The first 5 rows are patterns. Each new row is the sum of 2 different patterns, raised or lowered, with some noise. Before adding, each is slid sideways (what falls off one end comes back at the other) and multiplied by a number that may be negative. Names go in the order of the patterns.
In the rows, 128 means zero.
Known rows, each followed by the names of its patterns:
[137 101 145 117 142 104 146 125 161 143 110  92 110 132  94 111  94 123
 151 145 108  94  95 108 156 151 164  94 141 159  98 155 156] : j795
[160 160 124  95 155 156 125 111 131 130 121 126 128 122 125 123  98 131
 158 152 118 159 157 102 121 147 143  92 114 120 145 147 136] : j987
[159 148 131 128 141 144 120 111 141  95  91 151 119 161 102 128 128 118
 153 156  94 163 120 139 145 133 162 127 125 149  92  96 155] : j871
[131 143 133  95 145 155 141  92 144 123 138 162 145 137 118 130 114 159
 126 130 145 120 109 101 139 158 115 126 140  92  98  97 159] : j510
[135 128 120 109 155 106 158 139 106 143 125 147 158 130 119 121 131 106
 145 123 160 121  92 155 144 136 157 115 104 130 162 111  93] : j308

New rows, each followed by the names of its patterns:
[101  72  95  54  62 118 151  86  72 123 123 118  99  95  91 111 123 122
 118 112  84  51  98 102  55  93 111  93  79 104 125 121  99] : j795 j987
[ 72 117  74  94 100  98  83  76 123  83 114 104 112  77  89  77  69 119
 115 129  86  96 124 129 102  98  77  96 119 142  97  52  86] : j795 j308
[ 58 130 126 105  96 131 105  96  76 109  96 148 106  69  62 101  94  72
  77  51  86 117 121  80  75  56  83 122 113 138  76 124 125] : j795 j510
[ 94  98  97  80 106  41  73 100 108  83  92 125  98  65 107 104  90 134
 131 128  73 121  83  65 107  90  43  58 157  86  84  77  96] : j987 j510
[103 137 127  53 138  87 115 102 113 126 115 101 108  46  61 122 108 104
  85  96 122 121  81  67  93  60  78 130 110 112  84 115  83] : j795 j871
[116 144  98 111 154  91  80 157 162 116 111 125 135 110 100  94 136  96
  81 153 124 144  73 129 128 103 129 143  79 144 106 126 127] : j987 j871
[155 149 188 179 180 179 166 146 142 192 192 163 130 145 141 168 153 140
 169 142 139 131 170 169 178 142 190 168 138 133 162 176 149] : j795 j987
[124 167  97 111 126  96 123 129 128 110 129 151 124 108 116 123 116 144
 107 117 123 120 140 115  80 127 130 137 137 151 114 122  96] : j510 j308
[167 139 112 147 164 140 101 151 129 124 152 148 126 134 150 114 135 109
  96 128 149 130 121 150 127 137 134 130 144 149 159 130 119] : j987 j510
[ 98  76 123 104 118 102 138 116  98  84 114 124 120 100 110 107 161 153
 126 118 143 144 129 124 114 140 141 146 124 118  97  88 160] : j795 j510
[119 123 102 119 126 153 112 126 163 117 135 114 137 113 122 147  97  86
 152  97 124 106 128 108 114 129 111 117 147 154 121 101 103] : j871 j308
[127 124  92 123 114 143 115 135 113 149 137 117 153 155 171 125  98 135
 141 134 177 165 143  90 114 135 120 143 127  94 106 157 129] : j795 j510
[149 169 174 149 170 151 166 140 167 158 165 149 126 168 139 191 168 159
 150 161 175 169 167 168 178 158 127 183 159 174 186 160 204] : j510 j308
[ 85 136 144  76 108 127 136 128 109 116 120 135 120 106 128 143 112  86
 111 118 107 100 131 135 101 114 165 130 121  99 105 104  99] : j987 j308
[162 158 138 165 133 173 204 119 142 116 197 140 155 155 110 115 173 131
 159 154 114 149 124 141 159 146 199 171 108 137 135 141 175] : j871 j510
[134 137 152  78 170  88 128 157 107 119  98 128 149 110 128 141 103 132
  71 120 153 145 183 162 134 118 143 131 115 103 134 170 180] : j795 j871
[100 114  93 145 114 120 129  97  93 143  63 132 142 131 107 121 148  97
  96 171 164  62  82 100 136 139 118 141 160 131  80 177 181] : j987 j871
[124 146 146 177 143 171 151 154 131 151 170 187 198 146 149 145 186 129
 106 167 175 160 165 203 146 150 112 161 141 104 147 141 170] : j795 j987
[120 163 162 122 158 166 152 142 165 181 178 161 162 140 160 120 133 175
 208 151 138 185 182 179 165 153 151 175 185 182 173 167 145] : j795 j987
[163 113 121 109 117 134 138 111 119 149 121 155 152 129 127 119 161 124
 140 137 122 123 161  98 135 122 112 135 103 148 131  98 174] : j871 j308
[ 89 134 103 109 111 110 126 130 121  87  78 108 139 132 137 106 117 157
 105 129 145 127 111 148 114 126  98 134 107 157 131 122  91] : j795 j308
[121 172 157 104 161 181 138  97 160 132 146 109 172 122 186 159 110 123
 124 158 134 131 107 131 162 137 138 114 132 119 136 176 178] : j795 j308
[107 116 131  99  78  97 104 110 103 115  81 106 104  76 114 138 138  94
 106 131  90  93 141 138 102  76 104 108 116 135 112 110  97] : j987 j510
[144 130 130 138 159 130 146 121 142 135 145 170 136 116 159 127 109 157
 164 161 124 147 131 144 139 114 144 106  97 150 137 162 119] : j871 j308
[170 152 159 161 159 142 149 151 151 167 150 161 140 184 166 152 155 149
 165 157 147 154 168 150 141 165 162 169 156 148 174 165 166] : j987 j308
[167 140 120 138 181 169 153 136 178 163 161 140 154 175 187 179 158 185
 192 183 145 133 154 155 166 196 179 131 139 162 192 157 128] : j795 j987
[158 140 138 175 171 170 158 202 133 111 165 204 174 206 159 119 184 215
 161 106 184 158 167 174 200 152 185 175 136 201 162 187 203] : j510 j308
[144 118 120 133 115 103 130  93  86 136 109 124 103 143 136 104 162 163
  73 144 125 144 109 113 145 132 131 145 114 119 139 121 157] : j987 j871
[149 131 178 130 162 140 149 155 126 145 169 185 152 125 180 146 145 167
 185 204 111 142 137 132 192 154 132 122 194 158 155 148 129] : j510 j308
[128 172 178 164 153 152 145 170 165 156 155 150 147 153 144 184 145 136
 148 140 180 186 134 197 168 160 143 173 192 153 143 170 129] : j987 j871
[159 173 156 142 135 104 132 103 149 169 166 140 116 187 177 161 109 146
 138 134 150 165 175 122 128 141 181 142 147 169 142 132 131] : j987 j510
[ 89 113  94 115 121 133  93 141 119  93  97 142 128  67  78  88 123 104
 103 115 133 118  88 120 108  88  80 123 118 119  88 115 118] : j795 j987
[102 120  53 104  80  92 122  66  56  99  98  84  93  77  65  59  86 102
  80 121  84  80  73  70  99 107 106  75  72 111  87 101 139] : j871 j510
[ 86 128 140 120 167 180 120  98  91 140 146 114 100 140 148 112 161 166
 102 135  93 139 129 145 153 100 120 181  78 136 130 122 101] : j987 j871
[146 164 195 206 169 113 121 122 158 152 114 207 117  86 165 187 139 185
 121 145 132 185 103 100 170 179 157 124 203 140 206 162 106] : j795 j308
[118 100  97 131 169 146 112 152 159 166 134  96 100 143 146 146 147 114
  93  79 161 121  96 152 106 105 118 155 109 138 126 150  97] : j795 j987
[137 109 133 153 108 141 138 114 155  86 147 134  99 113  80 122 160 105
 138  88 121 141 106  99 140 101 167 180 114 102  97 120 114] : j871 j510
[ 85 112 110  84  91 113 120 117 122  72  99 111 104 122 127 118  89  70
 127 104  85 146 119 116  75 109  87 106 123  99  74  99 119] : j795 j510
[ 93  89  96  65  78 143  91  80  71 103  77  73  63  72 104  69  83  94
 114  69  90  96  83  97 114 114  87  92 100  74  68 126  90] : j987 j510
[ 72  88 103 111  80 123 113 111 123 144  65 103  92 157 119 105 137  94
 104 142  60 102 113 112 125  91  90  97  67 162 131  61  99] : j795 j871
[130 108  94 128 118 114  86 144  71 141  96 133 101  94  58 127 101 152
 118  92 138 102 145 120  73 121 155 126 118 113  84  93  69] : j795 j871
[169 173 128 142 155 166 133 178 139 162 159 154 109 117 157 123 128 110
 159 154 177 138 112 131 135 182 183 178 117 154 174 116 180] : j795 j308
[132 131 108 102  69  81 139  70  63 116 136  80  97 126  92  98  85 100
  99  90  58 110 131  69  88 123 135  95  80 122 111  95 136] : j987 j510
[126  95  56  94  79 112 107  90 124 133  94  63 130 113  95  60 101 114
  73  88  94  73  98 101  66  82 132 136  82 125 124  79  75] : j987 j308
[113 128 138 160 130 106 147 105 140 119 146 134 129 110 123 129 154 106
 119 150 120 115 106 170 143 160 140  93 133 161 158 120 154] : j795 j510
[121 115 120 101  91 118 142 146 122 157 145  80 118 136 126  97 119 122
 121 136 120 149 165 108  78 140 161 109 105 117 107 106 113] : j987 j510
[111 113  75 116 120 121  78 114 151  95 100 116 139  82 138  79 113 125
 101 101  89  91 126 127 116 122 140 112 118  74 115 153 101] : j795 j308
[ 98  95 129 144 118  99 105 123 107  96 116 122  84  88 139 110 131  94
 102 110  92 114 128 106 120  94 122 126 111 133 114 111 126] : j987 j871
[110  87  77  91  90 117 119  88  80  75  87  94 112 108  97  96  87  96
 114 114 110  75  92  92 118  75  83 103 108  95  77  93  74] : j795 j308
[132 120 114 165 166 158 102 143 137 126 189 148 100 134 148 140 147 127
 114 107 110 170 112 154 105 131 137 100 144 158 148 152 134] : j871 j510
[166  97 147 161 132 117 134 112 142 123 152 129 168 136 126  94 128 160
  99 115 107 115 155 154 123  90 123 143 147 149 163 121 125] : j795 j308
[149 148 174 159 165 159 163 157 159 171 167 131 147 158 133 159 155 157
 157 172 168 144 148 154 176 158 184 134 160 180 142 168 164] : j795 j308
[129 149 129 125 146 131 143 149 134 160 163 114 134 133 153 148 127 140
 165 162 123 181 176 132 168 128 172 143 146 149 138 127 172] : j871 j510
[130 113 136 102  85  65 134  98  77 131  82  80  97 125  71 118 113 142
  87 126  94  77 116 146 128  80 129 116 145 121  92 106 141] : j795 j987
[141 117 131 152 101 100 123 147 104  81  96 125 142 130 136 132 171 106
  93 154 131  98 132 112 128 133 131 131 169 111 116 140 115] : j987 j308
[109 139 156 144 130  88 106 107 143 111 102 132  88  88 126 144 114 133
 100 145 118 128  83 117 137 156 150 126 154 132 149 119 117] : j795 j510
[153 118  92 121 136 139 155 127 103 128 140 113 122 127 147 124 113 152
 138 125 142 108 121 126 152 119  96 121 113 125 125 141 110] : j510 j308
[ 98  85  85  82 101  77 106  77  79 124 105  93 127 111  69  82 106  86
  74  81 103  98  86 111 122 120 104  61  97 110 106  72  75] : j987 j308
[132  85 121 100  51 100  82 107 146  67  69 104  90  53  35 125  94  97
  81  93  83 139 111  40 118  86 120 148 110  89  77  97  62] : j510 j308
[135 120 138 123 140 118 137 130 148 137 129 111 105 121 117 109 101 134
 143 128 116 125 118 121 137 134 143 101 123 149 126 133 134] : j795 j987
[145 126 122 107 124 167 153 139 131 144 102 129 105 111 169 135  97 151
 199  95 140  88 124 117 123 151 102 118 136 103 137 108 121] : j871 j510
[187 135 112 135 110 150 179 129  99 150 190 128 144 145 137 109 152 125
 132 166 112 145 124 108 143 159 160 131 141 136 144 111 169] : j510 j308
[149 133 121 141 137 132 131 136 110 107 144 119 155 112 139 129 115 153
 150 113 157 121 127 139 146 138 117 130 139 108 104 157 139] : j871 j308
[118  94 141 147 119 153 100  95 118 125  95 139 145 122  98 133 119 118
 136 155 140 125 154 140 153 159 112  97 124 156 126 120 133] : j795 j987
[127  99  96 119 110  73 123  51  70 126 102 105  81  72 102 105  91  82
 115  67  80  86  94 138  60  82  89  64 117 127  74  91  99] : j871 j308
[127 124 126 121 185  96 118 165  86 108  88 138 132 156 145 101 171 146
 153  69 158 164 119 150 143 115 135 157 120 132 145 168 143] : j510 j308
[ 95 108 101  62 114 133 107  45  99  92  93 118 121 103  76  88  95 133
  96  88 102  83  62  52 103 139  70  80 108  65  62  63 126] : j987 j510
[107 156 113 140  99  98 174 130 133 162  84  83 104 177 110 107 136  99
 131 129 161  79 166 133 113 165 139 153 146 132 107 147 127] : j510 j308
[160 134 145 139 126 152 197 151 166 133 168 125 178 124 143 177 174 152
 127 182 186 167 153 142 105 141 150 198 165 141 137  96 187] : j795 j510
[112  89  95  81 136 119 131 120  73  96  87 118 109  73 131  87  85 114
 123  85 124  72 105 101 123  85  94 119 140 126  96 119 125] : j795 j871
[123 145 159 152 197 149 173 140 175 149 167 123 136 173 118 119  96 158
 197 151 135 134  91 107 141 201 181 140 165 144 147 201 185] : j795 j510
[164 149 168 125 108 175 181 165 129 156 154 166 160 147 162 120 122 154
 159 169 132 159 140 130 149 174 139 162 140 163 140 136 153] : j871 j510
[102 130  82  88  93  61  77 142 101 128  97 112 121  90 109 118  81 155
 114 124 100  92 108 118  91 101  85  52 110 123 138  91 103] : j795 j871
